There are 8 hidden switches. A switch that is on adds its own fixed numbers to the row, and there is some noise. The rows also spread widely along 9 directions, which tell nothing about the answers.
Some rows, each with its switches (1 for on, 0 for off) after it:
[ 19 -19 -25 -14 -19 -11  -7 -30  -7 -18   3  33  11 -10  -2  30 -18  14
 -27  24 -12  27 -14 -17  -8  15  18 -19 -17  10   0  23   7  12  11   2
  45  -6  -7] -> 0 0 1 0 0 1 0 0
[-10   9  -3  12  -3 -17   2  -2 -26  -9  13 -12  -1   9  23 -13  26   2
  -5  12 -12 -10  13   0  -4  -7  -3  16  -7   3  17  18  -8  -6  -3  -1
  -9   3  -8] -> 0 1 0 0 1 1 0 0
[  1 -24 -15  -1  -8  24  -4 -30   5   2  13  14 -15   5   0  23   6   2
 -25  -9  -3  13  -1   2   7  22  14   4  -9   7 -21   7   1   2  25 -18
  -1   6 -20] -> 1 0 0 1 0 1 0 0
[  6   0  -2  11  -6  12   1  17   7  -1  -3  -8 -13 -11   7   2 -11   5
  -1  -5  -2  10   9   1 -11   2   9  -4  -5  14   2  14   3   0  13   0
 -15 -19 -21] -> 1 0 0 0 1 1 0 0
[ -4   3   3   0  -1  -9  -1  14   5  -8  -1   1   6  -4   3   2 -11  11
  -3  -1  -5   1  -3   2 -13  -1   2   0  -4   5   0  14  -2   0   6  10
   5  -7 -18] -> 1 0 0 0 0 1 0 0
[-27  -2  -6  -5  10  13  12  -4   4  -4  10   0  -8   6   6  17  18  20
 -17  -1  -2  -7  -1  26 -21   1   0  28  -3  17   0   2   2 -10  -5  -7
   7  -8 -40] -> 1 1 1 0 0 0 0 0
[  5   8  14  10  21 -35  -8   8  -4  -3  14   0  13  12  17  -1 -10 -14
   2  -3 -28  -9  13  16  20  -3   6 -12  21   2  19  -5   7 -23  -1   3
   1  13   9] -> 0 0 0 1 0 0 0 0
[ 17  -7   1   8   7   6  -1  -8   1   5  17  -7 -12   7   8  16 -12 -16
  -3  -3 -14  11   8  11  14   7  18 -23  10   5   3  -3  10  -6  20 -14
 -16  12   7] -> 0 1 0 1 0 0 0 1
[  4  -7  10 -30  14  -1   3  16  30  -2   7  10   8   1 -10  23 -34  -5
 -12  -4 -12   2 -14   3 -17  17  16 -14   1  16 -19 -12   6 -12  11   8
  11  -1 -17] -> 0 0 1 0 0 1 1 0
[-17   2  -2  -6   0   8   4  -3   8  -9  11   2  19   6   1  14   1  15
 -22   0  -7  -8  -9  12 -20  10   3  16  -8  -1 -12  10  -4  -6   7   9
  12   0 -32] -> 1 1 1 0 1 1 0 1
[-22   3   9 -13   8  -1   4  22  19  -7   5 -12   4   7  -2   9  -6   2
 -10  -7  -2 -12  -9  13 -20   0   1   9  -3  14 -14   0  -3  -1   7   7
  -5  -4 -21] -> 0 0 1 0 0 1 0 1
[ 27  -3  -6  -6  10 -16   0  17   4  -9   7  10  12  -6   0  20 -30  11
   0  13 -11  20  -8   5 -17   2  17 -27  -2   5  17  11  10   5   7   5
  17 -12 -20] -> 1 1 1 0 0 1 1 0
[-12  -7   2 -21  -4  11   5 -20  -1   0   6   6   2   5  -6   8  10   3
 -14   4   3  -2 -13 -13 -15  11   0  14 -22  -4 -23   6 -13   9  12  -3
   4  15 -11] -> 0 0 0 0 0 1 0 0
[ 16   1 -10  10   2 -12 -16  -4 -10   0   8   2   3   3  -2  -6 -10  -4
 -13   0  -2  -1 -14 -19   7  12  10 -16 -14  -5  -8   7  -3  29  22   4
  -9   5   9] -> 0 0 1 1 1 1 0 0
[-18   4  -6  -4 -27  -6 -13 -22 -10 -23  -4  11  -2  -9  20   1  -6  10
 -28   6  -7   5   8 -16 -11   4  11  -2 -13  10 -23  24 -11 -11  -9  17
  25  -2   4] -> 1 0 1 1 0 0 0 0
[ 15  13  14   8   6 -20   0  12 -16  -2  13 -14  -4   6  21  -9 -10 -18
  12   2 -17   2  22   3   6  -8  11 -22   8   7  23   2   2 -18   1   3
 -17   3  18] -> 0 1 0 0 0 0 0 0
[ 21   8 -15  24  -9  16  -1  20   4  -9  -6  -4  -5 -19   8  -9 -13   1
   1   3  -2  10   6   4 -11   6  12  -9   1  20  17  17  15  -6  16   0
 -21 -30 -20] -> 0 1 1 0 1 1 0 0
[ -4  10  -3   7  13 -17   3  18  -9  -5  -4 -11   8  -1   6   5   2  28
   8   9   3  -1 -15   6 -19 -18  -3  -1 -12  -5  12  19 -11  23 -11   7
  10   2 -14] -> 1 1 0 1 0 0 0 0
[-25 -10  -1   1 -24  -9  -6 -23 -11 -23  10   0 -35   4  25   6  13  -8
 -34   3 -15   6  29 -10   6   2  13   5  -6  30 -13  10  -5 -21  -2   0
   4  -2  10] -> 0 0 0 0 0 0 0 0
[  7   8  -1   8  14  -4  -6  12  10   1  -8   3  19  -6  -7  -6 -14   1
   3  -3  -1  -9 -17   7   0   0   0  -6   1  -5  -2   1   1  11   8   7
  -4   4  -5] -> 0 0 0 1 0 0 0 0
[  1  24  13  12  12 -38 -22  25  -2 -12   7  -7  34   6   6 -38 -12 -20
  -1  -5  -9 -30  -4  -6   4  -1  -1  -4   0  -8  -3   1  -3  -4   6  26
 -12   2   8] -> 0 0 1 0 0 1 1 0
[-25  13  15  -7  12   3   2  -8   7   3   6   5  33   8   3  -8   5  -1
  -9 -12  -8 -23  -3  19  -7   6  -8  26   4 -11 -14  -5  -5 -30  -3  14
   4  14 -22] -> 1 0 0 0 0 0 0 0

New rows. What belongs after each?
[  5  -7 -11  12  -7   1  -8   1  -4  -7   7  -1 -19  -3  15   6  -4   4
 -10  -4  -5  12   8   1  -1   4  14 -13  -4  18   2  17   4   3  14  -5
  -8 -11 -13] -> 1 0 1 1 0 1 0 0
[ 22 -17 -18   6  16  14  -2 -10   7   9   8  13   1   2 -12  22  -4   3
  -7   0  -2   8 -21  14   7  20   9  -5  -4   5   5   0  14  19  29 -21
  -4   0 -23] -> 0 0 1 1 0 1 0 0
[ -6   8   6 -14   8 -12   1   7   1  -9   6   1  18   7   1   4  -5   5
  -9   6  -7  -8  -9  -2 -16   4   3   2  -8   5  -3   3  -6  -4   2  12
   7   7 -10] -> 0 1 1 0 0 1 0 0
[-21  19  23   3  -4  12   5  15   6   2   1 -24   1  -2  13 -18  -9  -9
   3 -16  -2 -11  17   4 -14  -3   2   5   0   2 -19   2 -11 -19   3  16
 -25   2  -5] -> 1 0 0 0 1 0 0 1
[ 13  -3  -6   5   8  -7  -8  11   2  -4  11  -6 -10   8  -4   3  -8  -4
  -9  -4   1  -1  -8  -5   0   4  10 -12  -8  11  -2   0   2  21  23  -2
 -16  -3  -3] -> 0 1 1 0 0 1 0 0
[ -2   7  -7   9   1  -2  -4  12   2  -9  -2   0   9  -5   4  -3  -1  12
  -4  -1   1  -5  -4  10 -12   1   1   8  -6   9   7  16   5   3   9   8
   2 -15 -29] -> 1 0 1 0 0 1 0 0
[ -8   3   2 -10 -22  17   5 -10  -9  -9   8  -4 -17  -4  22  -3   3  -9
 -11   6  -8   9  23 -10 -19   8  14  -1 -10  24  -4  13  -4 -29   4   2
 -11  -5  -1] -> 0 1 1 0 0 1 0 0
[ 10   3   6   9  -2   3   2  21   6  -3  -2  -7  -9  -8  10  -8 -11  -9
   8  -1  -8   5  10   5  -6  -1   7  -8   2  16  12   8   7 -14  11  -1
 -23 -12  -7] -> 0 0 0 0 0 1 0 0
[-12  14   2  18   6   2  -6  -4 -11   5   4 -11   6   9   2 -35  26 -13
  -3 -12  12 -28  -5   0  11   0 -11  26 -11 -13 -14  -2  -9  12  16   0
 -33  10   0] -> 0 0 0 0 0 0 0 0
[ -6  -1  -8  -4 -11  18   2 -16  -6  -1   9  -5  -5  -2   8  15  -3  11
 -16   2  -1   9  -2   0 -18  10  13  -5 -10  -2 -16  13  -8   5   7   2
   3   3 -12] -> 1 1 1 1 1 0 0 1
[ 15  16   3  10  18   4   6   5  -9  12   5   3  30   0   4 -17   4  -1
  18   6  -5  -9  -8  24  -7   5  -6  13   2 -10  27   6  12 -12  11  -3
 -13  -2 -25] -> 0 0 1 0 0 1 0 0
[-11   6  29 -34  -4   7  23   8  -1   7   7  -8 -11   2  16  14 -17  -4
   7   6 -15  12  16 -10 -32   1   9  -5  -7  14  -3   1 -15 -30  -9   6
  -6   8  -1] -> 0 0 0 0 1 1 0 0
[  2   1 -13  10  -4 -10 -11  -2  -5  -8  -3  -1  -3  -8   1  -9   3   3
  -7   6   3  -4 -14 -15  -1  -1   4  -3 -15  -1 -13  14  -9  27   7   2
   1   3   4] -> 0 0 0 1 0 0 1 0
[  1   2 -10  15   9 -15  -2 -12 -16  -3  12   1  -1   5   7  -7  20  -1
  -4   9  -7  -5   0   8   9  -1   0  13  -7  -5  11   6   4   9   6 -11
  -2   5 -10] -> 0 0 0 0 0 0 1 0
[-17   7   0  -4  14  -6  -6  -7  10  -3   6   8  33   9 -13  -1   2   2
 -18  -5   2 -25 -24  13  -3  10  -4  18  -5 -11 -21  -6   0   8  12  12
  11  11 -17] -> 0 0 1 0 0 0 0 1
[  6  -2  -7   6   5   9  -6  -8   0   0  13   1  -6   3   2  13 -10   4
 -19  -6  -6   6  -2   2   1  11  15 -11   0   4 -12   0   2   2  12  -2
  -4   2  -6] -> 1 1 1 1 1 0 0 0
[-12  -4  23 -36  20 -17   8  -7 -11  11  27 -14 -30  26  -3  27  -4  -7
  -8  -4  -5   3  -1 -15 -10   0   9 -14 -17   8 -22 -18 -20  18   5  -5
  -5  25  20] -> 0 0 1 0 0 0 0 0
[ 13   3   5 -11  -6  11  -2  -4  -9  11   7 -10 -10  -2   0  -9  -8 -14
   4   1   7   5  -8 -25 -11  11  13 -16 -24  -3 -22   5 -13  18  19  -1
 -24  11  14] -> 0 0 1 1 0 1 1 0
[ 10  14   7  11  25  10  13   5  -6  18   8 -10  16   5  -3  -8   6  -5
  19   0   2 -11 -10  29  -5   1  -5   7   0 -14  18  -3  11   5  17 -10
 -20   5 -18] -> 0 0 1 0 0 0 0 1
[ 17 -12  -7 -17   3   9   6 -17  -6   5  18   9  -4   5  -6  21  -7   3
  -9   7  -3  19 -11 -10 -14  15  17 -15 -16  -4 -10   5   0  14  20 -10
   6   7 -15] -> 1 1 1 0 0 1 1 0
[  8   1  -1  -5  -7  40   2  -7  13   6   6   2  16  -6   1   2 -13  -6
  -6 -10   2   4  -6   8 -14  21  14  -5  -1  -4 -20   6   0 -14  24   2
 -17   3 -20] -> 1 1 1 1 0 1 0 1
[ 22   4  -6  17  -3  -8 -15  21  12 -10  -4   0  20  -8  -6  -7 -27  -3
  -3  -9   2   1 -11  -7   5   0  10 -21  -6 -11  -8  15   4  23  30  15
  -7  -9  -6] -> 1 0 0 0 0 1 0 1
[ -9  15  11   3   2  -5   5   9  -9   2   7 -21   8   0   6 -12   1   3
   4   2   3  -6  -5  -8 -18  -8   3   1 -17 -20 -11  10 -19  16   2  12
 -10   9  -3] -> 1 1 0 0 1 0 1 1
[-32  14  -2  24  12 -20  -4  16  -8 -13   9 -14   1  16  16 -23  39   6
 -11  -4  -5 -34   5  25   0  -6 -15  41   1  17  11   6   1  -4   0   0
 -17  -9 -27] -> 0 0 1 0 0 1 0 0
[ -7   5  -8  -1   2   8  -4   4  11  -8  -1   5   9  -5  -7   3 -10  10
 -18   0   2 -10 -16   0 -17   7   3   6  -8   7 -16   0  -1   7   6  10
   3  -6 -18] -> 0 1 1 0 1 0 0 0
[  0   4   1   9  -4  -8 -16   8   5 -15   2  -2  -9  -7  11  -5 -18  -6
 -12  -7  -7   1   6  -7  -3   3  17 -18   0  14 -16   6  -2  -1   3  14
  -3  -9   3] -> 1 0 1 1 0 0 1 0
[ -5   4 -15  20 -11  17 -13 -10   2  -6  -3   2  16  -5   4 -22  16  -3
 -15  -3   7 -17  -8  -1   4  12   0  17  -7  -4 -15  12  -3   0  20   0
 -20   1 -15] -> 0 1 0 1 0 1 0 0
[-18  12  -6   5 -22   1 -17 -29 -18 -19   8  -1   4   4  12 -28  19 -12
 -30  -1   4 -20   4 -23   5  10   5  14 -18  -1 -30   7 -15  -5   8  17
  -7   8  13] -> 0 1 1 0 0 0 0 0
[ 14 -10  -3 -16  14 -24 -10 -20  -2  -3  26  22  23  21  -9  23 -16  -5
 -28   5 -21   2 -16  -9   7  20  14 -16  -3  -7  -8  -7   5   4  19   4
  23  18   0] -> 0 1 1 0 1 1 0 0
[  6   6 -11  26  11  -6 -13   2   7  -3  -4   7  24  -6 -10 -17   0   0
 -11  -4   2 -22 -17   6  12   5  -4  12   0 -10  -4   1   8  16  17   5
  -5  -3 -14] -> 0 0 0 0 1 0 0 0
[ -6   3  -6   8   5  -6   0 -10 -11  -2  11   3  -4   2   8   2   9   5
 -13   6  -9  -5   2   8  -4   3   3  10  -4   8   5   4   4   1   2  -3
   5  -3 -11] -> 0 0 1 0 1 0 0 0
[ -1   1   3 -11  10   4   8  -2   9   3   9   2  11  -1  -7  13 -12   3
  -9   6  -5   0 -15   6 -18  10   7   2  -8  -5 -12  -4   2   7   8   1
   8   3 -16] -> 0 0 1 0 1 0 1 1
[ 15   8 -11   9  -4   5  -3 -27 -16  -3   8  13  20  -4   9  -9   6  -4
  -8  12  -6   1   1   9   0  11   8   1  -4  -3  13   9   9 -16   8  -2
   5   2  -6] -> 0 1 1 0 0 0 0 0
[ -6  13  -5  26  -4  28   3  10  -7   5  -5 -21 -28 -12  19 -22  20  -2
   9  -5   7  -4  14  18  -9   0   1  12   0  23  10   8   5  -8   7 -13
 -41 -19 -12] -> 0 0 1 1 0 0 0 0
